There are 8 hidden switches. A switch that is on adds its own fixed numbers to the row, and there is some noise. The rows also spread widely along 8 directions, which tell nothing about the answers.
Some rows, each with its switches (1 for on, 0 for off) after it:
[  9.6   1.0 -13.2 -24.0  33.2  -5.5 -11.2 -37.8  -3.5 -19.2  -4.3  15.8
 -47.4  -8.1 -22.8 -19.3  -1.3 -13.1   2.7   3.8   9.0]	0 1 0 0 1 1 0 1
[  1.1   7.2  -9.3 -13.6   2.4  -2.2   2.5 -10.9  -0.6   3.0  -0.4   1.7
 -24.3  -2.4 -11.3  -6.8 -24.6  10.5  12.8  13.1   1.5]	1 0 1 0 0 0 0 0
[-16.1  17.8   0.2  -3.3   5.7  -6.4  -5.9 -12.8   2.5  -3.2 -13.2 -11.9
   7.5   2.5  -0.6  -5.0 -15.6  12.6  33.0  -1.5 -32.3]	1 1 1 1 1 0 1 0
[ 28.3   8.2 -17.7  13.3   3.7  12.2   0.1 -19.5   3.7 -11.4  -0.2   8.6
   1.8  14.9 -10.4  -1.8   4.3  -2.3  30.1   6.9 -35.0]	0 0 0 1 0 0 0 1
[ 18.9 -11.7 -23.6 -16.1  14.0  10.1 -14.8 -21.9 -10.8   8.9  -0.4   7.4
 -35.7  -2.3 -14.4  -6.0  -7.4   2.3  18.5   7.4  -4.7]	1 0 0 1 0 0 0 0
[-22.0  -8.7  10.2 -14.6 -12.8 -21.8  -8.5   7.6   3.7  -7.5   0.6 -16.0
  12.3  -5.5  -3.9 -12.0 -23.3  12.3  15.3  23.8 -18.3]	1 1 0 1 0 0 0 0
[ -2.2 -25.7 -31.6  -1.2 -15.0 -14.0  -5.4 -13.1  -4.6  -4.2  14.6   7.0
  -8.3   4.3 -12.2  -5.3  -9.6  17.8  -3.3   8.9  11.9]	0 0 1 0 0 0 0 0
[ 10.4  12.0 -20.2  -9.8  14.2  -4.2  18.2 -17.7   7.0 -15.1   1.6  11.9
 -27.3  16.2  -3.2  -1.2 -17.7   6.5  13.7   0.3  -7.3]	0 0 1 0 0 1 1 0
[ -1.8   1.9 -12.3 -23.8  12.8  -8.2  -2.3 -16.9   6.6  -6.0   4.4 -12.2
   1.4   1.5   6.1 -11.6   6.7  15.9  26.0 -14.5 -28.6]	0 1 1 1 1 1 0 1
[  6.5  23.0   2.3  10.1   7.2   6.8 -20.0 -34.5   0.7  10.4 -16.5  -1.1
 -11.9  -8.2 -23.9  -9.0   2.3 -12.0  31.5  21.1 -21.2]	0 0 1 1 0 0 0 1
[ 22.5 -18.1 -20.7 -52.0   9.8  -3.2   4.7  -5.0  -4.5  -8.0  26.0   0.2
 -21.1   0.7   6.3 -16.2  10.2  11.1  17.0  -0.3  -4.7]	0 1 1 0 1 0 1 1
[ 11.4   2.1  -9.2 -30.8  13.1  10.1  -6.0  -3.3  -0.3  -9.3  16.3  -3.4
   0.5   0.2 -18.1 -15.2   1.4   6.6  40.1  15.5 -17.7]	1 1 0 1 0 0 1 1
[  9.6  -9.3 -26.5 -12.7  10.0   3.5 -20.2 -27.9 -11.5   4.4   6.1   7.7
 -14.3 -20.3 -24.8 -10.9   0.6   9.5   9.0  -6.3  15.4]	1 0 1 0 0 0 0 0
[ -8.1  -2.3 -29.1  -9.4  -1.0  -4.1  16.3   0.4   5.1 -14.7  19.3  -3.5
   8.1  14.9  -0.1  -5.1 -14.8  28.2  18.8  -3.8 -14.0]	0 0 1 0 1 0 1 1
[ -4.6  12.4  11.0 -24.5  23.1  -6.7  -0.6   8.5   7.8 -14.5  15.8 -14.9
   7.1 -20.0 -20.3 -21.6 -10.1   3.7  25.3  15.1 -10.8]	0 0 0 0 0 0 1 1
[  9.0  -2.8 -13.9 -20.6   5.7  -0.9  -0.6 -19.2  -4.5   4.1  -2.5  -0.6
 -34.6   3.6  -2.2 -12.4  -3.9   1.6  17.3  13.3 -14.0]	0 0 1 1 1 0 0 1
[ -2.5 -11.9  -4.3  -7.8  -8.8 -11.8 -11.8 -24.4 -13.3  16.8 -18.7   0.0
 -34.2  -1.1   3.9   0.9 -26.9   0.7  -5.3  17.6 -18.0]	1 0 0 0 1 0 0 0
[  1.3   3.0 -16.9 -15.2   3.2  -5.4  -0.6 -14.6   3.6 -14.9   7.6   7.4
 -16.6  -1.3 -16.4  -9.8  -4.0   7.3  15.1  12.2   6.6]	0 1 1 0 0 0 0 1
[  8.3 -34.4 -36.2 -11.0 -21.0 -13.6 -14.5 -34.9 -15.5  -2.2   3.8  17.0
 -32.2   7.0 -10.7  -1.8   7.5   4.8 -11.6  15.8  16.3]	0 1 1 0 0 0 0 1
[  8.5 -14.8 -20.9 -27.8   1.2  -4.5   0.4 -24.3  -2.3 -13.9  20.1   7.7
 -22.1   3.1 -22.0 -28.5   4.1  -0.2   1.7  16.4  14.0]	0 0 1 0 1 1 0 1
[ 24.9  16.1  -4.8   3.4   6.1   4.0  -5.5 -22.2   5.3 -11.7  -4.6   9.3
  -3.0   2.9  -9.3  -0.7   0.5  -6.4  26.6   7.3 -28.6]	0 1 0 0 0 0 0 1

New rows. What belongs after each?
[-17.7  12.2  20.2   9.9  -4.9 -22.2 -24.9 -36.0  -9.1  10.2 -33.7  -3.1
 -23.3 -27.0 -21.7  -9.4 -20.2 -14.9  -9.9  26.8  -0.5]	1 0 1 0 0 0 0 0
[-15.7  -9.3 -12.7 -11.0   6.7 -10.8 -20.6  -9.3  -5.7 -10.8   0.3  -0.8
  -6.7 -13.8 -25.2 -14.7 -13.3  10.1  15.7  12.6   6.1]	1 1 0 1 0 0 0 0
[ 18.1  -7.3  -9.7  -3.2   6.6   2.4 -17.6 -20.5  -9.9   2.7  -1.6  -3.3
   9.8  -7.3  -8.8  -3.7   5.6   2.3  21.3  -6.1 -30.5]	1 0 0 1 0 0 1 0
[ -5.6   5.9  -7.5  33.7 -11.3   4.4 -31.1 -29.7  -1.9  21.5 -15.6  -6.3
  11.0   4.8 -10.2   8.5 -12.4   4.6  33.8  17.2 -40.1]	0 0 0 1 0 0 0 0
[  0.8   1.7  -8.7 -17.3  19.9  -5.9  -8.7 -14.0   1.8 -11.7   8.2  -9.9
  15.7 -19.5 -18.2 -21.6   5.4  12.5  16.9 -20.3  -6.8]	1 0 1 1 0 1 0 0
[ -3.2  19.8   7.8  -1.4  33.1 -13.3  -7.7  -0.1   8.2   1.7 -19.0 -20.8
   4.9 -24.8  10.5   1.7 -13.0  11.6  26.7 -27.4 -44.9]	0 0 0 1 0 0 0 0
[ 10.7   4.0  -5.5 -23.0  22.5  -8.8 -12.3 -20.7  -5.7 -18.4  -5.6   3.5
 -12.3 -21.4 -16.6 -26.5   8.5  -2.3  13.4 -10.9  -0.1]	1 1 1 1 1 0 0 0
[-14.9   4.6   4.3  -9.0   8.7 -17.7 -11.7  -4.7   3.2 -17.6  10.4  -6.6
   6.1 -24.4 -27.4 -33.4 -10.2   4.2   6.5  12.6  12.8]	0 0 1 0 1 0 0 0
[-23.3  16.7   7.2 -33.9  34.7 -28.3  20.6  14.8  13.6 -44.4  10.8  -9.0
 -16.1 -13.3 -23.6 -38.8 -21.3   4.1   8.8   9.1  15.3]	0 0 1 1 0 1 1 0
[ -1.3   8.1  -7.7 -21.2  17.9  -0.2 -21.5 -22.2  -2.5   8.2  -4.9  -5.6
 -28.0 -15.8 -15.6 -10.6   2.9   2.8  31.1  11.7  -6.1]	0 1 1 1 0 0 0 1
[  2.5 -35.4 -44.3  -0.4 -20.5  -1.1 -23.6 -23.1 -10.0  18.2  21.8   2.2
  -0.4   6.2 -11.5   2.8  -1.4  25.9  11.2   6.1   7.1]	0 0 1 0 0 0 0 0
[  3.2  -1.4  -9.1  -8.5  -2.2   6.3 -16.7 -18.1   4.3  12.7  13.6  -9.3
   2.4   3.3 -15.2 -13.8  -1.9   9.3  35.7  18.0 -14.5]	0 0 1 1 0 1 0 0
[ 16.3 -17.2 -30.9 -13.1  -3.6   2.7 -20.8 -24.9  -7.3  11.1   4.9   4.7
 -20.6   6.7  -2.4   2.1   5.1  13.5  26.3   3.1  -7.9]	0 1 1 1 0 0 0 0
[ -8.7  -1.9  -1.0 -16.9  -7.3 -11.7  13.7  18.2  10.1  -8.1  17.9 -15.2
   9.6   4.4   3.4  -6.2 -24.5  19.7  18.8  19.4 -23.6]	0 0 0 0 0 0 0 1
[ -3.4  11.4   3.4  13.6  -1.4  -6.3  -7.1  -2.2   8.3 -11.2   3.4  -6.2
  21.7  -5.9 -15.0  -9.3 -17.1   6.2  20.8  11.3 -21.9]	0 0 0 0 0 0 0 0
[  8.6  24.3   3.7 -22.2  25.8 -10.8  18.4 -22.9   3.8 -14.6 -16.5   1.4
 -25.5  -8.6   0.1  -6.3  -9.5  -4.7   3.1 -11.3 -20.2]	1 0 1 0 0 1 1 1
[  7.0   9.8  -6.0 -12.5  26.8 -16.4  20.0  -7.0   4.9 -31.3 -15.3   5.0
 -35.3   1.5   3.1 -12.8 -14.1  -4.6  -0.3  -4.5 -20.8]	0 0 0 1 1 0 0 1
[ 23.8 -11.2 -16.1 -20.8   3.2 -10.1   9.8 -30.2  -3.2 -21.2   7.6  13.6
 -24.3   4.5  -7.8 -20.9   9.3  -7.0  -9.6   0.3   0.2]	0 0 1 0 1 1 0 1
[ 12.6   1.2  -7.7  -4.8   0.4 -15.7   8.3  -5.5   4.0 -16.1   5.7   2.9
  -0.3  -5.2  -2.0 -10.7  -5.0   6.1   2.5  -3.6  -7.4]	0 0 1 0 0 0 0 0
[ 13.9   2.2  -3.1 -19.9  14.9  13.1 -20.1 -19.2  -8.1  20.5  -3.7 -12.4
 -10.4 -15.9  -6.8  -3.0   1.3   4.6  32.2   2.6 -31.6]	1 0 0 1 0 0 0 1
[  0.2  -9.3   5.2 -18.3 -12.4  -8.5 -26.8 -27.2 -10.2   8.2  -2.9  -5.2
 -11.7 -10.6 -16.7 -24.4   0.6  -5.8  15.2  30.3  -4.7]	1 1 1 1 1 0 0 0
[ 12.3  -5.7 -16.0   9.4  -1.8 -12.7  -8.4 -21.1  -1.8  -9.6  -6.5   3.2
   3.6  -6.4  -3.8  -4.3   7.2   3.7   4.4 -10.7 -17.7]	0 0 1 1 0 0 0 0
[ 10.6  -4.5  -1.9 -19.1  18.9  -5.3 -26.5 -35.1  -5.7  13.4 -12.7  -2.2
 -30.1  -3.7  -2.0  -2.1   2.0  -7.9  24.2   7.9 -25.4]	0 1 0 1 0 1 1 0
[  3.6  -8.3 -17.3 -12.7  -0.7 -16.4  -1.9  -8.5   1.2  -7.8  -1.8  -3.0
  -9.3   3.1   9.2  -1.5  -2.3  14.9  15.4  -7.5 -16.1]	0 1 1 1 0 0 0 0
[ 34.1  -7.4 -20.0 -11.3   5.0  -7.9  -2.2 -28.7  -5.7 -25.8   1.4  22.3
 -30.3   6.6 -12.0 -20.7  16.4 -12.4   6.6   5.4   1.8]	0 1 1 1 1 0 0 0
[ 25.7  22.9  12.3 -27.9  33.7   0.9  -2.7 -13.4   0.4 -28.8   2.1   7.5
 -15.1 -18.1 -20.9 -29.5  -1.0 -17.6  20.7   4.8  -8.3]	1 1 0 0 1 0 1 0
[  3.1   5.8 -18.6 -31.7  30.4   7.7 -27.9 -36.6  -2.5  20.2   0.5  -3.5
 -36.4 -19.1 -14.1  -3.7   3.5   7.9  30.4  -8.3   2.5]	0 1 1 0 0 1 0 1
[ 12.9   4.5   9.4  -4.2  -3.8 -11.1  -3.9 -18.1   5.8   7.3  -8.2 -11.8
   3.4   0.0  10.9  -5.8   0.2  -1.2  20.0   2.7 -40.8]	0 0 1 1 0 1 0 0
[-26.1  -7.8  -8.1   3.0 -16.0 -20.4  -0.9   2.9   3.5  -9.8  12.9 -10.7
  23.1   0.4 -12.7  -9.6 -20.0  20.9   9.4  16.6  -2.7]	0 0 1 0 0 0 1 0
[ 15.6   9.7  26.2 -15.3  -9.3 -14.5  -7.7  -8.7   4.1  -1.2  -6.2  -9.6
   0.7  -8.6   0.9 -18.1   3.6 -12.2  24.3  28.2 -27.6]	0 1 1 1 0 0 0 0
